There are 4 hidden switches. A switch that is on adds its own fixed numbers to the row, and there is some noise. The rows also spread widely along 2 directions, which tell nothing about the answers.
Known rows, each followed by its switches (1 for on, 0 for off):
1 -5 18 -46 11 3 3 -28 3 -21 -17 -4 -8 -8 10 11 -10 20 -6 -16 -12
1 1 0 0
-4 5 -8 13 -21 11 -4 1 22 -22 9 3 9 -10 12 3 31 -3 -9 10 -13
0 1 0 0
-10 0 11 -23 -9 -7 -5 -19 0 -27 -19 -9 -1 -3 6 31 0 16 -3 -14 -12
1 0 1 0
-1 -1 16 -37 4 -7 1 -24 0 -17 -21 -7 -16 -8 6 25 -4 17 1 -14 -10
1 0 0 0
-2 2 13 -30 17 -20 2 -37 10 -7 -27 -8 -17 -11 3 21 -17 10 5 -15 5
0 0 0 1
6 -16 14 -32 20 1 0 -21 7 -17 3 5 -12 -3 0 6 -10 18 0 -8 8
0 0 0 0
-7 -4 -2 7 -14 1 -9 -6 14 -27 6 1 9 -1 5 15 16 7 -6 3 -2
0 0 1 0
3 -3 -4 2 1 20 -2 -6 20 -26 21 8 9 -7 10 -10 17 5 -13 11 0
0 1 0 0
5 -3 -10 25 -3 30 -6 0 32 -27 40 10 16 -1 15 -24 26 2 -23 24 4
0 1 0 0
0 2 8 -20 6 2 -1 -20 6 -21 -2 -3 -10 -6 7 13 1 14 -6 1 -6
1 0 0 0
-10 -6 18 -48 -3 -10 2 -29 -2 -26 -34 -11 -1 -6 8 31 -11 21 -1 -27 -22
1 1 1 0

New rows, each followed by its switches (1 for on, 0 for off):
-9 6 -3 7 -1 -9 -9 -25 18 -21 -6 -6 7 -3 9 13 1 6 -10 1 5
0 0 1 1
-7 10 -6 19 -6 -3 -12 -19 23 -22 3 -5 12 -2 11 6 10 0 -15 10 7
0 0 1 1
0 -7 10 -21 12 8 -5 -23 7 -30 5 -2 0 4 7 6 -8 23 -13 -4 4
1 0 1 0
-5 16 10 -24 10 -14 -1 -37 9 -12 -28 -15 -12 -12 12 23 -9 10 -3 -8 -2
1 0 0 1
-15 3 0 -2 -35 -6 -5 -4 13 -25 -23 -9 15 -12 10 34 26 1 -2 -11 -27
0 1 1 0
-8 22 0 -14 -5 -3 1 -31 18 -15 -22 -16 4 -15 19 14 4 2 -11 -1 -14
1 1 0 1
-9 6 5 -8 -11 -1 -8 -12 6 -27 -8 -8 4 -2 9 25 9 13 -6 -5 -10
1 0 1 0
-4 -7 1 -2 -10 11 -4 -10 15 -29 8 1 15 -1 8 2 12 10 -15 -1 -6
0 1 1 0
-7 -6 1 2 -10 0 -8 -8 12 -27 5 0 6 0 3 14 11 8 -6 -4 -2
0 0 1 0
7 -16 9 -26 17 12 1 -18 15 -21 8 5 -2 -3 7 -8 -3 16 -9 -4 3
0 1 0 0
1 4 4 -8 1 8 -5 -15 11 -23 7 -2 -4 -6 10 7 9 11 -10 7 -3
1 0 0 0
-6 -10 3 -13 -4 2 -3 -13 11 -29 -3 -1 12 -1 8 10 5 13 -8 -11 -9
0 1 1 0
-9 16 -3 8 0 0 -10 -27 18 -24 -2 -11 10 -2 17 8 1 5 -19 7 5
1 0 1 1
-8 -1 11 -23 2 1 -4 -22 3 -29 -9 -7 -2 0 6 19 -6 19 -8 -10 -4
1 0 1 0
-7 -2 0 7 -16 -2 -8 -6 12 -26 3 1 9 -1 6 18 16 7 -6 -1 -4
0 0 1 0
0 3 7 -19 2 12 0 -16 11 -24 -1 -4 3 -8 14 3 5 12 -12 0 -12
1 1 0 0
-2 6 -9 26 -15 11 -7 3 22 -21 20 4 5 -7 8 3 30 -2 -8 18 -1
0 0 0 0
-2 6 5 -5 -1 10 -5 -11 13 -21 7 0 -3 -4 10 8 11 9 -10 8 -2
1 0 0 0
-8 16 0 1 2 -2 -9 -31 15 -23 -7 -12 8 -3 15 12 -3 8 -16 3 4
1 0 1 1
-7 -5 12 -31 -1 5 -2 -24 5 -31 -12 -6 5 -3 13 14 -5 18 -11 -16 -12
1 1 1 0
4 -5 15 -34 20 4 0 -26 6 -22 1 -2 -12 -2 6 6 -11 21 -5 -3 3
1 0 0 0
-15 11 3 -7 -10 -23 -4 -27 10 -14 -32 -14 0 -9 5 36 1 2 -1 -14 -6
0 0 1 1
-5 7 10 -29 -4 3 1 -20 7 -21 -18 -7 -3 -11 14 20 5 10 -6 -8 -19
1 1 0 0
-18 17 1 -5 -22 -34 -5 -23 7 -13 -47 -19 0 -16 5 47 8 -3 5 -17 -17
0 0 1 1
4 -2 -5 7 0 21 -3 -5 23 -25 24 5 11 -5 13 -14 18 4 -15 14 -2
0 1 0 0
6 -12 11 -20 18 4 -3 -18 10 -20 10 4 -11 -2 2 0 -4 16 -3 -1 9
0 0 0 0
-4 3 -5 5 -16 8 -2 -3 21 -21 6 1 8 -10 12 5 26 1 -10 8 -12
0 1 0 0
-10 27 -5 2 -10 -1 -3 -26 21 -19 -19 -15 7 -16 23 14 13 -3 -15 5 -17
1 1 0 1
-7 -6 4 -16 -13 0 -2 -12 11 -27 -10 -5 11 -4 7 16 8 11 -7 -10 -14
0 1 1 0
-3 -4 10 -19 6 3 -7 -20 6 -30 -1 -4 1 3 5 14 -3 21 -12 -6 0
1 0 1 0
-4 12 -5 8 0 3 -3 -20 28 -15 2 -4 10 -11 14 -2 12 -2 -15 9 -1
0 1 0 1
-14 7 7 -22 -22 -5 -4 -15 3 -27 -28 -12 7 -10 12 31 11 10 -5 -15 -28
1 1 1 0
-4 -4 11 -25 3 -1 -5 -20 3 -28 -9 -5 -2 1 5 20 -7 20 -9 -10 -3
1 0 1 0
-4 14 -3 8 -19 8 -7 -3 15 -21 2 -5 0 -9 13 17 26 2 -8 14 -11
1 0 0 0
-3 7 -8 26 -10 25 -13 -5 20 -36 29 0 18 5 15 -5 21 9 -23 21 4
1 0 1 0
-6 2 2 -13 -16 -3 1 -8 11 -18 -15 -3 1 -15 8 19 19 2 -1 -5 -18
0 1 0 0
-3 4 8 -20 20 -3 -6 -43 9 -23 -6 -10 1 1 13 5 -20 18 -16 -3 13
1 0 1 1
0 -3 14 -33 11 -1 1 -23 3 -18 -8 -4 -15 -6 6 15 -7 18 -1 -8 -2
1 0 0 0
3 7 0 2 15 0 -3 -27 22 -11 6 -1 -3 -5 9 -4 -2 4 -11 8 14
0 0 0 1
-2 -11 17 -36 4 -15 1 -19 0 -12 -22 -2 -18 -9 -2 25 -7 15 8 -17 -5
0 0 0 0
-4 9 2 2 -12 7 -7 -9 12 -22 4 -4 -1 -8 12 14 18 8 -8 11 -9
1 0 0 0
4 -1 8 -27 12 17 0 -20 12 -25 5 0 0 -5 14 -5 -1 18 -14 0 -4
1 1 0 0
-10 17 1 -9 -11 -16 2 -24 19 -9 -30 -12 2 -18 12 21 8 -4 -4 -5 -13
0 1 0 1
5 8 12 -32 30 7 0 -42 16 -18 -7 -8 -2 -6 19 -8 -18 16 -18 -2 4
1 1 0 1
-1 0 13 -28 6 0 -1 -22 4 -18 -12 -4 -12 -7 8 18 -4 15 -2 -6 -6
1 0 0 0
-4 16 4 -11 13 -4 -2 -33 14 -12 -9 -7 -7 -8 12 9 -7 8 -10 4 5
1 0 0 1
7 -5 -3 13 8 20 -7 -5 21 -24 36 10 3 0 7 -13 14 8 -14 20 13
0 0 0 0
-5 -12 7 -23 -6 -1 -1 -15 7 -26 -10 -2 7 -4 6 14 2 14 -6 -14 -11
0 1 1 0
-8 13 4 -17 4 -2 -3 -34 12 -24 -19 -15 11 -6 17 12 -6 12 -15 -9 -6
1 1 1 1
4 4 3 -1 8 17 -7 -12 15 -27 21 0 -2 -3 11 -5 8 13 -15 14 3
1 0 0 0
0 -10 11 -22 12 10 -7 -23 5 -29 5 -1 0 4 6 9 -11 23 -13 -5 4
1 0 1 0
-3 3 12 -32 1 6 3 -22 7 -22 -12 -6 -3 -9 12 10 1 14 -9 -8 -15
1 1 0 0
